Every row belongs to one group in each of 4 separate groupings. Each group adds its own fixed numbers to the row, and there is some noise. The rows also spread widely along 12 directions, which tell nothing about the answers.
(in the rows, 128 means zero)
Known rows, each followed by its group in each grouping:
[118 162 124 170 112 125 133  89 136 186 134 152 147 168 163 154 167 133
 135 152 108 117 137 103 141] : z690 Kom (0) nel
[ 99 111 139 171 127 123  92 129 162 140  86 106  97 125 139 133 118 146
 142 110 109 118 154 159  96] : z968 vez (3) sabeg
[102 125 114 148 121 153 154 119 112 110 170 118  60 155 130 109 135 117
 124 148 124  75  85 103 100] : z690 vez (0) katam
[ 99 188 134 136 140 129  99  91 142 129 103 136  76 168 148 120 114 178
 114 145 136  81 141 117 126] : z120 Kom (2) geb
[120 102 125 204  99 129 129  93 145 141  87 125 147 132 137 157 129 148
 152 141 118 133 172 131 140] : z968 paz (1) geb
[111 105 153 167 107 134 129 116 131 179 106 133 130 133 111 170 140 123
 180 161 107 111 144 100 110] : z120 paz (4) katam
[103 104 116 166 156 111 144 163 123 182  69  78 166 139 148 144 137  76
 163 126 126 134 147 109  92] : z690 Kom (1) nel
[139 141 140 137 163 137 138 140 108 156  93 113  94 111 124 167 123 125
 135 135 130 145 160 119 122] : z690 Kom (4) sabeg
[117  71 109 129 146 108  97 134 132 119  95  97 127 135 111 134 137 102
 129 108 132 146 132 125  85] : z968 vez (3) nel
[ 92 120 137 153  83 123 103 153 134 149 145  98 110 135 138 127 116 148
 144 144  90 105 115 145  75] : z690 Kom (2) katam
[115 140 114 137 119 124 126 113 136 139 120 149 138 160 116 141 124 158
 150 157 110 100 125  70 118] : z968 vez (3) geb
[110  84 103 135 124 102 121 117 133 164 113 124 175 153 138 167 143  97
 145 155 100 147 144  72 115] : z120 paz (0) katam
[137 132 110 161 136 139 160 145 112 186 136 124 149 126 119 158 174 119
 140 128 125 134 132 130 133] : z690 vez (2) katam
[135 133 143 159 146 147 182 145 135 166 113 124 124  85 100 142 134 113
 172 114 133 106 155 135 149] : z690 paz (2) geb
[123 148 123 192  68 112 120 108  83 139 134 102 125 182 183 143 101 139
 145 181 123 138 163 106 108] : z968 vez (1) nel
[ 75 114 160 161 113 123 101 125 199 201 103 161 146 142 154 195 151 147
 159 151  33 105 128  83  98] : z968 Kom (2) nel
[159 110 168 130 122 106  96 101 147 179 124 159 140 105  85 158 142 110
 193 112 125 136 183 119 146] : z968 vez (2) katam
[141 122 137 130 125  96  92 107 106 166 134 115 124 152 125 138 147  91
 155 128 143 145 152 130 107] : z120 vez (3) katam
[ 92 133 127 117 137  96 133 178 142 171 126  96 128 119 160 151 106 110
 133 149  73 133 149 107  89] : z690 paz (4) sabeg
[158 147 164 132  78 114 105 172  99 180 152 103 130  77  88 145 125 153
 161 108 120 155 170 219 117] : z690 paz (1) nel
[149 108 142 136 131 115 128  86 126  89 154 120  76 114 146 118 115  73
 129 112 145 138 162 130 150] : z968 Kom (0) katam
[113 119 104 192 148 179 154  63 126  95  99 140  53 162 148 166 142 152
  97 158 128 106 127  85 138] : z690 vez (1) geb
[100 196 114 123 158 123 147 144 119 135  91 101 103 149 119  92  97 160
 131 141 161  69 141 113 119] : z690 paz (4) geb
[141 138 153 124 151  98 142 154 107 115 122  75  83  95 136  87  83  73
 159  96 166 126 175 166 124] : z968 Kom (4) geb
[128 141  99 146 137 131 136 121 139 148 112 151 153 141 121 155 148 168
 123 137 115 124 142 102 148] : z968 vez (2) geb
[134 103 129 123  90 116 104  94 123 126 136 151 141 142  95 150 122 143
 156 160 113 129 138  80 118] : z690 Kom (4) nel
[121 139 146 155 102  99 121 139 139 139 136 103 125 110 164 114  85 119
 156 125 112 126 186 149 133] : z690 Kom (2) katam
[122 189 149 137 108 112 105 125 143 175 118 159 127 142 155 183 100 193
 145 166  70 125 181  93 143] : z968 vez (1) geb
[111 161  99 133 120 119  95 106 136 137 144 135 105 164 141 132 151 179
  85 140 108 122 125 138 116] : z690 vez (1) sabeg
[ 83 106 106 183 150 144 131 104 141 139  65 123 117 166 137 149 141 139
 130 153 124  97 134  85 113] : z120 vez (4) katam
[134 133 101 105 113 104 107 145  83  91 140  87 111 143 140 114  87 136
 104 139 140 149 144 125 103] : z690 Kom (0) nel
[109 121 107 134 136  96 119 129 152 143 108 131 164 132 143 128 128 129
 130 121 108 130 169 121 139] : z120 vez (4) nel
[ 98 143 137 111 118 111  92 169 120 153 153 102  71 133 160 159 113 143
 108 143  67 137 129 145  75] : z120 vez (1) sabeg

New rows, each followed by its group in each grouping:
[124 113 111 131 145 125 132 108 138  97 121 134 113 117 125 117 105 122
 131 118 131 114 164 109 157] : z120 vez (0) katam
[167 180 128 121  60 107 119 146  69 159 180 136 168 126  96 122 105 173
 171 149 135 133 168 142 154] : z120 vez (0) katam
[112 175 110 183  95 112 134 115 129 146 130 111 149 150 188 110 105 155
 126 144 122 117 173 141 155] : z690 Kom (0) katam
[106 134 151 175 101 129 111  58 179 154 117 163 114 147 127 140 138 156
 160 144 107  85 147 113 138] : z690 paz (3) geb
[110 183 128 146 151 137 131 137 128 196 114 136 106 152 162 175 151 157
 115 143  97 120 142 114 127] : z690 vez (0) nel
[ 54 130 136 143 169 116  83 124 194 138  69 114  80 151 172 131 113 141
 113 118  86  87 143 120  88] : z120 vez (3) nel
[ 99 155 116 109 214  90 126  98 203 166  81 158 144 137 154 128 154 100
 114  98 114 103 176  85 164] : z690 vez (4) nel
[137  90  95 119 152 127 173 127 119 101 159 122 114 115 117 131 137  70
 125 125 123 131 126  84 135] : z690 vez (1) katam
[119 128 128 144 152 139 127  75 145 110 132 139  63 150 158 154 150 111
  94 139 123 121 127  95 132] : z968 Kom (2) katam
[110 127 136 175 102 115  78  85 141 141 112 117 108 165 158 133 150 141
 120 128 129 127 145 156 106] : z968 Kom (2) nel
[ 96 124 153 170 122  98 118 123 152 212 123 118 139 160 159 145 165  79
 176 131  96 109 137 116  92] : z968 vez (1) nel
[135 140 133 151  95 111 125 134  85 167 152 104 126 151 128 128 133 110
 165 143 135 126 140 131  99] : z690 vez (1) nel
[117 111 111 143 152 117 131 136 148 180 111 126 156 129 118 148 175 108
 138 107 111 130 136 130 120] : z690 vez (1) nel
[117 172  98 154 124 126 120 122 104 125 123  88 105 157 137  95 145 163
  88 120 173 115 131 184 115] : z690 paz (2) nel
[154 116  98 137 123 114 144 133 133 153 145 140 191  98  79 109 162 124
 150  88 143 133 151 157 170] : z690 vez (0) katam
[ 92  84 124 152 122 116 109  92 167 124 102 126 124 155 128 139 131 121
 144 144 106 107 124  87  96] : z968 paz (3) geb
[139 137 108 131 126 119 139  93 147  76 147 151 117 113 140 111  98 143
 111 120 126 122 179 111 177] : z690 vez (2) nel
[ 93 134 126 126 125 132  88 188 118 170 103  90 106 134 108 146 116 178
 137 133  98 112 122 145  69] : z690 vez (0) katam
[162 115 160 153 111 114 129 106 123 156 153 130 114  97 118 130 128  89
 179 108 139 134 186 149 152] : z690 vez (2) katam
[ 96 203 125 162 104 171 133 168 141 147 105 140 103 113 126 148  95 252
 116 152  80  83 132 145 135] : z690 Kom (0) sabeg
[ 96 130 114 168 149 153 154 145 129 154  80 108 122 141 122 149 147 138
 132 135 129  99 117 115 109] : z968 paz (0) nel
[159 120 137 120 103 132 116  97  96 125 167 154 100 129 116 173 135 133
 132 149 116 152 150 108 136] : z120 vez (2) nel
[158 140 101  70 185 124 129 142 112 127 131 121 116 104  70 135 169 123
  88  93 166 151 129 147 136] : z690 paz (2) nel
[133 161  99 137 100 101 109 109 105 184 171 140 151 179 179 172 171 140
  96 160  94 168 142 113 127] : z690 vez (0) nel
[117 136  87 126 124  94 100 114 103 136 147  90 135 189 148 106 155 108
  99 140 148 139 106 125  84] : z690 Kom (3) katam
[127 147  96 109 158 126 155 166 115 147 152 122 132 122 126 138 164 121
  99 112 121 132 116 140 130] : z120 vez (2) nel
[163 167 112  98 144 128 123 201  57 169 128  89 120 109 102 161 128 156
 115 119 142 174 149 168 112] : z690 vez (0) nel
[130 126 124 113 146 117 127 149 126 144 142 117 103 110 114 138 137 119
 123 115 117 133 142 139 122] : z690 vez (4) katam
[147 190 113  99 130  88  94 119 115 177 170 119 135 144 125 106 186 135
  90  93 158 148 141 202 137] : z690 paz (0) nel
[136 125 121 181 116 169 171  91 110 112 135 143  84 133 120 146 129 143
 143 152 135 101 134 100 148] : z690 vez (2) geb
[147 107 139  88 103  76  90 114 115 107 178 117 101 128 140 117  78  95
 152 130 113 145 174 106 116] : z690 vez (0) geb
[111 155 112 116 141  97 102 130 141 151 124 123 142 148 109  87 142 137
 139 108 144  93 135 142 115] : z120 vez (2) sabeg
[120  82 159 153 113  63  70  71 115 140 126  79  95 182 178  95 119  24
 179 120 160 135 175 120  76] : z968 vez (0) nel
[130 164 173 145 102 101  88 104 121 158 139 118  75 149 142 118 110 129
 171 132 133 106 165 149 109] : z968 vez (1) geb
[ 88 141 158 132  79  85  82 154 165 196 154 120 150 134 153 121 122 135
 166 126  62 104 138 151  87] : z690 Kom (0) nel
[112 107 118 154 128 124 145 150 109 120 129  84 109 131 120  90 118  92
 156 113 151  98 126 136 102] : z968 vez (0) katam
[145 150 108 131 121 103  93  78 141 144 142 158 141 146 133 141 168 155
  99 118 126 149 162 141 160] : z690 vez (1) nel
[149 124 102 133 105 102 151  96 111 117 177 140 157 136 141 123 139  93
 132 138 127 143 141 112 157] : z120 Kom (1) geb
[149 161  95 138 123 122 152 102 112 132 145 144 155 137 126 134 146 140
 112 139 146 136 152 111 177] : z968 paz (0) katam
[141 164 102 128 150  99 141 122 128 143 131 122 143 134 173 141 124 120
 104 130 121 158 167 119 155] : z690 Kom (3) geb
[127 130 128 143 123 112  74 115 137 180 104 134 137 154 127 167 169 160
 123 124 115 151 150 145 109] : z968 vez (2) nel
